The rows are grouped in 4 ways, from coarse to fine. Each group lies inside one group of the grouping before and may be the whole of it. The rows also spread widely along 14 directions, which tell nothing about the answers.
In the rows, zero is written as 128.
Some rows, each with its group in each grouping after it:
[108 136 108 119 123 117 146 129 140 111 115 122 151 107 107 139 142 152
 126 116  97  81 130  98 148  99] => poneb Q_220 Q_729 Puva
[175 117 133 108 115 128 135 149 105 133 135 123 104 115 141 104 121  86
  91 171 193 164 132 147  90 141] => ravig Q_414 Q_960 nez
[127 174 143 132 141  83 141 118 125 138  96 149 112 110 110 152 109 155
 103 115 136 122 103  91 143 128] => naner Q_380 Q_422 Diru
[158 134 130 120 130 108 154 154 118 116 121 125 132  79 114 129 123 134
 102 114 121 152 132 104 123  99] => Tok Q_109 Q_634 Kerin
[127 113 179 155 118 162 122 138 125 125 173 142 128 120 164 145 144 111
 110  92 105 155 129 125 106 111] => ravig Q_6 Q_170 sufa
[107 129 114 136 146 136 103 112 133 102 108  97 112 126 130 141 163 180
 138 104  98 114 108 123 173 114] => ravig Q_6 Q_451 fik
[171 133 133 117 103 106 157 149 146 139 115 127 145  92  91 142  55  92
 126  78 137 157 111 165 107 131] => Tok Q_109 Q_634 moz
[128 135 120 132 107 137 122 126 133 141 136 135 134 134 114 143  96 103
 132 102 123 110 113 148 114 132] => Tok Q_734 Q_925 sozi
[161  86 144 107  95 142 126 155 152  74 123  81 101 101 140 128 179 126
 110 106 139 145 102 149 119 115] => naner Q_522 Q_663 lifu
[158 154 136 143 132 183 149 155 136 134 172 152 123 137 149 111 139  89
 133 179 116 114 117 105  87 127] => poneb Q_220 Q_729 kago
[102 103 144 125 123 126 109 110 111 147 147 159 143 129 151 133 121  98
 103 109 153 155 141 142 111 125] => poneb Q_802 Q_242 dobuf
[ 80 132 102 129 148  96 121  77 146 122  91 134 155 120 116 112 164 159
 156 168 101  81 103  98 152 111] => ravig Q_414 Q_817 Kam
[129 116  93 140 143 212 142 113 134 132 165 123 112 144 152 134 152  64
 129 145 105  78 145 144 118 121] => Tok Q_734 Q_618 rurut
[117  95  45  96 121 161 113  91 125 120 124 128 140 126 142 111 130  76
 131 128 123 107 116 180 134 107] => ravig Q_6 Q_170 bap
[141 143  96 141 137 153 161 135 110 121 140 132  98 121 119 171 135 131
 108 178 113 115 127  85 143 107] => Tok Q_734 Q_925 guki
[ 82 110  99 132 109 109 100 100 109 135 132 159 141 114 128 145 136 130
 127 128  85 121  96 117 147  93] => naner Q_522 Q_399 kuzit
[128 137  78 133 122 122 122 124 116 113 124 143 146 117 104 141 105 132
 127  74  68  85  98 136 150  95] => Tok Q_734 Q_618 bubob
[135  96 125 134 124 135  85 116 105 115 144 137 104 138 162 115 160 114
 112 141 132 149  88 152 119 121] => ravig Q_414 Q_817 Biba
[ 98 149 119 111 122 105 103 128 120 138 114 142 141 125 123 121 114 151
 125 118 143 141 116 117 131 123] => poneb Q_220 Q_603 gabap
[151 129 139 160 135 132 148 134 127 131 147 150 125 135 120 136 110 110
 124 170 124 142 109 126 110 141] => Tok Q_455 Q_527 rokiv
[164 107 167 172 143 133 147 169 126 107 156 142 135 170 138 129  92 123
  85 126 180 163 143 164  91 166] => Tok Q_734 Q_88 donen
[115  99 132 133 149  90 129 120 100 128 115 110 126 129 117 122 134 141
  87 149 169 121 164 127 142 136] => Tok Q_455 Q_527 fev
[132 120 153 137 154 128 122 113 136 114 125 123 124 105 150 122 156 126
 113  68 108 114 122 135 136 111] => ravig Q_414 Q_817 Kam
[142 116 123 152 113 109 128 172 116 101 130 116 111 114  95 182 116 188
 127 112  92 165  97 121 173 109] => poneb Q_220 Q_603 gabap
[111 192 127 109 112  99  99 103 119 181 107 173 109 114 115 156  72 119
 137  99 141 162  67 116 129 130] => poneb Q_220 Q_603 gabap
[150 115  69 109 117 150 116 140 101  95 140 128 120 136 140 115 117 104
  88  99 128 113 118 162 123 107] => Tok Q_455 Q_527 rokiv
[132 132 109 121  99 149 107 171 108 119 150 125 123 136 138 123 121 132
 113 127 126 137 121 135 119 116] => naner Q_380 Q_422 Diru
[143 129 106  97  94 123 129 175  94 149 156 164 148  94 132 118  74  96
 107 140 162 219 133 135  92 107] => poneb Q_220 Q_603 gabap
[133 154 140 147 114 141 133 166 131 133 148 122 142 106 113 142 116 150
 147 110  71 117 121 102 133 104] => ravig Q_414 Q_817 Kam
[ 99 131 126 148 145 125 111 104 119 146 132 149 142 150 131 117 128 123
 126 139 125  99 128 124 121 136] => Tok Q_734 Q_618 rurut
[131 160 111 111 141 123 130 131 146 138 101 108 128  94 101 114 130 143
 161 125 112 125 113 110 137 119] => Tok Q_734 Q_925 sozi
[124 140 144 120 135 141 129 112 145 157 129 130 112 108 132 134 133  96
 137 126 139 132 120 126 121 131] => poneb Q_220 Q_603 gabap
[135 108 173 148 102 168 119 133 178 123 152 109 137 139 140 129 143 100
 163 113 114 123 101 165  95 145] => ravig Q_414 Q_817 Biba
[144 125 120 135 139 115 123 132 102 138 138 141 134 107 127 101 133 116
 118 148 105 110 120 119 123 110] => ravig Q_414 Q_817 Biba
[133 113 138 127 113 149 161 114 116 146 146 108 108 110 125 155 144  82
  93 158 131  74 165 109 123 117] => ravig Q_6 Q_170 sufa
[182 139 128 122  77 150 173 128 174 118 119 115  86  93  93 175 141  86
 165 205 121 155  50 115 101 130] => Tok Q_734 Q_618 rurut
[127 148 124 157 184 126 136 142 107 121 131 127 128 139 126 121 118 165
 103 113 121 112 154 111 154 129] => Tok Q_455 Q_527 fev
[119 131 136 123 153 142 129 110 142 137 128 122 135  94 144 113 154 113
 138 107 109 120 133 122 128 109] => ravig Q_414 Q_817 Biba
[106 116 126 167 139  98 118 104  99 129 139 189 147 154 127 150 110 138
 105 140 108 118 102 120 138 125] => poneb Q_802 Q_242 dobuf
[119  86 100  84 102 134 136 109 150 114 114  93 152 113 133  89 161  81
 123 158 166  87 150 157 101 121] => ravig Q_414 Q_817 Kam

New rows, each followed by its group in each grouping:
[105 124 142 118 138 133 129 117 144 133 119 113 125 116 132 137 152 139
 134 137 146 145 140 113 136 127] => poneb Q_802 Q_242 dobuf
[143 113 131 133 141 125 140 156 124 122 130 114 128 100 122 121 132 138
 116 120 118 136 137 126 140 117] => naner Q_522 Q_663 lifu
[141 109 166 154 129 115 132 148 109 134 144 126 121 139 126 135 120 125
  95 140 161 144 145 133 109 148] => Tok Q_734 Q_618 rurut
[142 132 103 114 144 149 104 162 113 130 142 138 133 127 146 101  94 120
 120  79 144 177 127 168 124 125] => poneb Q_220 Q_603 gabap
[143 166 129 145 113 155 119 187 103 142 167 134 123 120 119 141  91 145
 136 117  87 161 121 107 124 111] => Tok Q_455 Q_527 rokiv
[142 130 129 134 154  92 153 140 116 132 121 141 153  96 115 102 120 141
 118 165 131 143 136 104 124 118] => ravig Q_414 Q_817 Biba
[102 144 104 105 123 121 141  95 165 139 101 121 150  89 101 113 147 118
 176 174 108 119 107 103 124 112] => Tok Q_455 Q_527 rokiv
[148 153 121  99 137 143 113 115 126 128 117 125 115 111 151  96 125 101
 107  84 149 124 114 145 108 124] => ravig Q_6 Q_451 fik
[119 157  62 104 146 159 119 125 127 143 120 127 140 130 134  97 107 115
 151 145 132 120 129 144 134 123] => ravig Q_414 Q_960 nez
[132 123 142 140 129 119 138 129 129 124 130 133 120 132 130 130 133 127
 106 152 140 115 118 121 120 136] => naner Q_522 Q_399 kuzit
[159  98 147 148 116 157 166 140 152  75 151 128 143 112 143 157 128 109
  94  61 108 131 125 158 113 111] => ravig Q_6 Q_451 fik
[121 117 135 127 130  97 115  82 124 160 113 137 128 102 119 124 130  89
 129 120 117  90 109 138 131 122] => ravig Q_414 Q_817 Kam
[117  68  92 106 104 107 122 106 136 102 110 109 142  83 118 126 168 119
 145 152 110 145 103 145 144  93] => ravig Q_414 Q_817 Kam
[119 154 112 113 123 108 131 139  84 135 126 135 110 107 122 161 100 147
  81 114 152 161 143  97 146 105] => Tok Q_455 Q_527 fev
[120 133  83 115 146 143 137 107 114 141 126 132 119 105 133 135 131 107
 123 146 118 112 134 118 148 103] => ravig Q_414 Q_817 Kam
[123 125 139 131 124 130 121 136 128 136 137 137 123 103 136 132 140 123
 131 132 116 160 114 119 125 113] => naner Q_380 Q_422 Diru
[130 117 136 146 146 102 118 138  99 129 136 148 152 130 138  87 132 137
 105 157 135 127 140 122 112 127] => ravig Q_414 Q_960 nez
[138 137 127 130 123 147 138 132 126 137 138 131 124 141 132 127 116 100
 111 152 150 114 134 126 102 138] => Tok Q_109 Q_634 Kerin
[124 131 126 130 120 139 142 120 133 122 133 120 118 114 121 147 145 120
 122 143 113 114 123 107 129 113] => Tok Q_455 Q_527 rokiv
[110 171 150 140 158 175 142 164 123 168 161 117 119  97 140 134 140 137
 136 123  92 123 180  74 138 106] => naner Q_380 Q_422 Diru
[115 145 123  92 112 152  81 123 135 155 119  95 116 119 139  82 148 115
 161 141 140 130 112 135 112 131] => ravig Q_6 Q_170 sufa
[112 159  88  90  82 122 108 124  92 146 128 144 119  95 126 155 105 117
 109 103 115 126 108 108 135  83] => ravig Q_414 Q_817 Kam
[146 102  95 143 137 145 145 138 126  84 141 126 155 129 123 142 108 113
  86  10  80  55 146 173 141 101] => Tok Q_734 Q_925 sozi
[133 124 159 127  86 101 109 152 124 103 131 129 130 131 122 138 127 148
  93  81 132 117 105 130 113 121] => poneb Q_220 Q_603 gabap
[135 109 111 154 125 100 112 160  97 100 132 121 137 112 107 157 108 183
 113  59  66 124 115 138 179  93] => ravig Q_414 Q_817 Kam
[128 131  97 164 192 141 156  87 125 161 132 164 128 150 117 130 114  93
 137 196 113  77 128 124 148 147] => poneb Q_802 Q_242 dobuf
[ 97 104  92 111 122 112  84 100 100 121 128 147 155 137 144  93 125 108
  97  82 131 103 127 162 120 111] => Tok Q_455 Q_527 rokiv
[120 137 128 123 130 133 116 121 123 141 121 118 117 122 131 143 108 134
 122 108 148 156 126 141 139 132] => ravig Q_6 Q_451 fik
[142 183 130  90 108 137 148 144 143 144 107  95 103  96 105 136 120 126
 132 137 162 131 129  96 113 129] => Tok Q_734 Q_618 bubob
[107 125 122 127 156 146 127 105 139 127 127 124 132 148 147  97 151 113
 123 165 160 114 145 130 112 142] => Tok Q_455 Q_527 rokiv
[127 117 110 132 118 161 113 135  87 126 173 167 123 146 167 138 101  87
  79 109 148 167 134 152 102 116] => Tok Q_455 Q_527 rokiv
[116 146 115 140 128 125 124 113 108 134 136 175 118 125 140 151 122 120
 105 132 111 130  96 108 131 110] => naner Q_380 Q_422 Diru
[149 143 140  97 133 114  91 159 122 155 113 102 102  76 119  87 143 139
 159 134 135 193 104 121 128 121] => poneb Q_220 Q_603 gabap
[109  84 147 145 132 127 108  90 122 147 143 134 114 113 142 131 168  88
 119 129 101  98 119 136 131 117] => naner Q_522 Q_399 kuzit
[146 163 157 123 146 142 155 164 152 130 127 108 129 102 128 112 121 138
 122  99 135 128 148 112 116 131] => naner Q_522 Q_399 kuzit
[121 181 123 120 114  99 141 119 133 125  97 149 125 144 109 178  59 146
  91  63 173 127 106 132 128 140] => Tok Q_734 Q_88 donen
[124 103 118 127 126 148 132 137 143 103 133 113 139 142 130 120 152 134
 132 158 135 121 132 135 124 130] => poneb Q_802 Q_242 dobuf
[128  93 119 121 118 129  86 130  90 115 148 143 116  89 154 135 149 117
 103  62 102 183 111 143 132  82] => Tok Q_734 Q_925 sozi
[134 123 137 128 129 115 110 131  99 145 128 121 103 112 123 146 116 120
 100  86 137 140 133 139 138 124] => Tok Q_734 Q_618 rurut
[104 103 139 163 126 118 133 117 140  91 134 143 158 146 127 140 151 152
 119 135 110 111 115 121 122 123] => Tok Q_734 Q_618 bubob
[ 78 136 108 141 123 144  87  93 120 159 137 145 141 178 131 133 105 109
 131 108 127  66 127 151 125 143] => Tok Q_734 Q_925 sozi
[105 157 137 139 175  65 121 113  97 138 112 178 167  85 132 106 115 167
 105  78  96 138 128  86 146  91] => ravig Q_414 Q_817 Kam
[122 119  99 135 134 139 121  99 122 156 139 160 131 139 126 125 112  73
 129 146 116  88 110 151 124 131] => poneb Q_220 Q_603 gabap
[171 145 104  76  85 148 157 178 135 126 121  74 102  64 101 132 128 108
 122 118 121 113 133 114 127  96] => naner Q_522 Q_663 lifu
[127  94 103 141 165 118 132 130 124 113 117 107 152 126 115 107 131 139
 118 116 117 101 156 148 150 122] => Tok Q_109 Q_634 Kerin
[153 110 124 129 152 129 141 133 108 121 140 141 118  84 149 132 136 110
 103 118 124 177 127 128 134  99] => ravig Q_414 Q_817 Kam
[117 144 132  93 105 132 132 130 149 137 112 103 132 105 113 126 137 125
 137 118 137 106 134 113 121 120] => poneb Q_802 Q_242 dobuf
[124 127  96 105  93 140  91 113 110 127 137 149 109  85 147 145 147 110
 142 120  88 176  63 124 131  78] => ravig Q_414 Q_817 Biba
[157  91 108 151 155 142 126 103 131  80 134 168 114 127 168 123 165 110
 119 160 122 183  63 153 121 117] => ravig Q_414 Q_960 nez
[127 105 113 124 126 133 129 118 147 136 119 103 133 135 114 104 137  92
 134 145 133  64 133 160 124 144] => naner Q_380 Q_422 Diru
[132 150 102 128 107 137 161 155 131 101 128 136 139 119 114 178  91 149
 109 110 123 151 122 110 133 104] => Tok Q_109 Q_634 Kerin
[121 128 124 137 141  86 134 115 119 121 108 145 143 128 112 135 107 144
 101 112 147 125 123 128 130 132] => Tok Q_734 Q_925 sozi
[132 147 130 113 124 150 150 120 162 119 117 109 137 108 131 107 160 113
 140 143 120  82 128 110 107 118] => ravig Q_414 Q_960 nez
[135 109 141 122 135 182  86 150 145 142 143  58 104 108 134  83 193 117
 178 125  90 105 136 139 124 122] => Tok Q_734 Q_925 guki
[105 154  93  73 125  98 108  98 109 180 101 152 122  72 129 108 107  97
 132 142 160 184 108 116 125 109] => naner Q_522 Q_399 kuzit
[ 89 104 135 124 121 160 103 111 138 146 155 139 167 142 157 109 115  75
 121  60 141 115 162 178  92 128] => Tok Q_734 Q_88 donen
[152 136 132 117  94 115 125 152 121 118 128 121 131 105 113 126 117 122
 107  93 114 113 111 123 108 108] => Tok Q_109 Q_634 Kerin
[102 108  62  95 109 141  99  68  96 171 129 153 111 107 137 134 130  47
 127 166 128 125 106 141 126 100] => Tok Q_109 Q_634 Kerin
[125 134 134 135 127  99 137 154 103 143 128 116 141 122  98 140  90 146
  98 103 143 111 170 121 134 130] => Tok Q_734 Q_925 sozi
[120 150 109 147 118 136 169 128 127 130 139 151 130 130 105 187 107 130
 115 149 102  89 122  93 146 113] => poneb Q_220 Q_729 Puva
[118 128 109 109 116 137 121 130 110 159 137 121 128 109 130 126 112 100
 126 138 140 130 147 133 127 116] => ravig Q_414 Q_817 Kam
[113 134 134 146 153 170 129 110 131 120 143 133 102 138 157 154 163 126
 116 127 122 126 127 111 132 121] => Tok Q_734 Q_618 rurut
[135 122 165 125 103 133 133 119 129 165 147 128 119 110 125 136 113  65
 115 118 145 125 137 140  93 136] => Tok Q_455 Q_527 rokiv
[118 107 103 112 130 134 144 111 126 106 118 119 129 121 137 151 131 112
  84  97 153 117 150 139 134 111] => Tok Q_109 Q_634 Kerin
[124 167 141 112 119 136  97 127 139 168 117 110 117 114 116  99 134 116
 164 129 121 113 106 118 108 135] => Tok Q_734 Q_618 rurut
[117 146  97  92 111 149 112 109 134 161 123 116 134 115 128 102 120  84
 147 129 130  87 125 144 114 121] => ravig Q_414 Q_817 Biba
[114 113 122 142 147 129 110 137 120 142 138 141 134 118 136 116 133 132
 144 149 118 173 120 134 137 124] => naner Q_380 Q_422 Diru
[154 111 166 144 119 169 125 178 149 126 155  83 102 114 125 142 149 131
 152 122 111 154 128 138 129 132] => poneb Q_220 Q_603 gabap
[145 113 123 137 117 114 150 110 131 103 125 152 134 123 120 156 113 103
  90  87 125 105 104 144 115 118] => Tok Q_734 Q_925 guki
[132 138 108 134 101 126 154 155 133 116 135 133 159 133  98 150  83 132
 117 112 123 106 134 131 116 124] => Tok Q_734 Q_925 sozi
[148 146 141 122 158 172 147 133 170 110 125 106  98  81 150 106 204 131
 161 168  99 147  98  86 121 108] => naner Q_522 Q_399 kuzit
[167 169 115 143 160 137 166 174 124 143 140 143 162 105 107 115  48 129
 128  78  99 139 146 138 130 123] => ravig Q_6 Q_170 sufa
[144 114 137 134 151 130 111 145 106 130 134 109 103 126 144 101 155 137
 119 176 153 153 133 125 129 135] => ravig Q_414 Q_817 Kam
[113 134 166 134 139  83 105 107  91 140 120 165 110 118 148 147 125 142
  77 104 171 189 115 108 121 127] => Tok Q_734 Q_618 rurut
[125 121 118 138 149 158 127 122 115 139 148 131 145 172 148  98 102  93
  95 116 157  73 167 167 110 152] => ravig Q_6 Q_170 sufa
[123 110 102 144 162 139 145 127  90 123 140 134 119 147 142 154 107 121
  65 115 156 120 175 135 147 125] => Tok Q_109 Q_634 Kerin
[ 82 150 114 131 166 101  86  70  57 189 129 176  92 104 146 143 136 117
 103 155 125 153 121  78 158 101] => Tok Q_455 Q_527 fev
[138 128  93 151 161 121 129  93 122 106 121 177 127 119 140 146 120 123
 122 105  88 135  68 140 152 105] => ravig Q_414 Q_817 Kam
[119 138 146 122 129 133 129 133 130 132 127 115 108 122 139 133 146 135
 107 135 149 124 134 108 125 129] => naner Q_522 Q_399 kuzit
[102 106 100 116 166 147  96  90 108 137 131 141 115 113 170 109 161  91
 102  79 118 112 137 151 146 103] => naner Q_380 Q_422 Diru
[100 140 111 132 101 119 125 106 123 111 120 150 118 124 122 194 123 151
 112 105 114 139  89 105 144 102] => Tok Q_734 Q_925 guki
[122  79 109 139 156 125 119 112  81 164 151 154 129 146 149 109 100  65
  76 145 172 116 168 173 124 144] => naner Q_522 Q_663 lifu
[108 111 129 100  76 125 123 117 147 138 123 113 134 115 114 138 138  98
 133 142 144 108 120 135 110 124] => poneb Q_220 Q_603 gabap
[109 116  95 113 128 103 123 101 106 143 111 130 129 128 123 126 122 115
 109 166 161 108 134 132 138 127] => ravig Q_414 Q_817 Kam
[146  92 115 158 110 126 137 105 107 142 148 148 102 138 117 167 121  83
 117 201 121 112  93 142 129 133] => ravig Q_414 Q_817 Biba
[165 105 169 156 126 192 145 178 140 143 184 106 124 120 147 119 135  88
 148 161 121 161 155 147  93 139] => ravig Q_414 Q_960 nez
[108 115  99 127 140 145 105 115 124 115 132 137 144 120 147 104 159 127
 136 130  93 126 115 124 127  97] => Tok Q_109 Q_634 moz
[129 109 123 151 158 118 156 126 134  96 115 126 112 101 121 166 162 170
 131 178 126 198 108  98 156 114] => Tok Q_734 Q_618 rurut
[109 126  68  85 147 112 111 124  93 130 101 100 109  99 121 120 148 151
 107 129 143 119 148 113 177  98] => poneb Q_220 Q_729 Puva
[118 165  97 121 105 157 102 108 127 144 126 133  94 109 123 172 122 129
 161 114  76 139  62 115 155 100] => ravig Q_6 Q_170 sufa
[116 121 144 104 130 125 102 108 130 130 118 116 122 113 150  77 185 113
 126 166 165 138 123 115  93 129] => Tok Q_734 Q_618 bubob
[ 99  99  90 141 189 126 102  81 109 120 116 147 124 132 153 115 160 132
 121 128 125 145 119 143 157 118] => Tok Q_734 Q_618 rurut
[131 160 141  95 113 131 125 158 154 125 103  80 113 105 118 100 157 158
 147 157 150 127 118  96 118 130] => naner Q_522 Q_663 lifu
[114 115 145 124 113 108 115 115 151  93 114 126 147  81 134 140 162 157
 135  59  83 146  89 123 138  85] => ravig Q_414 Q_817 Biba
[141 139 116 144 161 139 156 140 131 143 133 132 140 132 114 125  91 115
 127 132 140 128 150 141 124 145] => Tok Q_734 Q_618 rurut
[ 91 116  95 129 142 125 170 117 146 124 115 129 138 106 107 178 131 153
 144 189 135 167 140  98 164 114] => poneb Q_220 Q_603 gabap
[101 126 134 150 125 122 151 115 168 124 127 133 168 102 100 137 142 141
 177 165  81 133 109 100 127 112] => Tok Q_455 Q_527 fev
[136 138  96 123 170 136 116 116 108 111 117 129 106 102 140 108 166 137
 116 110 101 120 112 110 149  97] => Tok Q_734 Q_618 bubob
[118 129 122 116  70 144 119 133 119 139 147 134 116 116 122 158 134 106
 131 169 126 146 104 105 101 108] => Tok Q_734 Q_925 guki
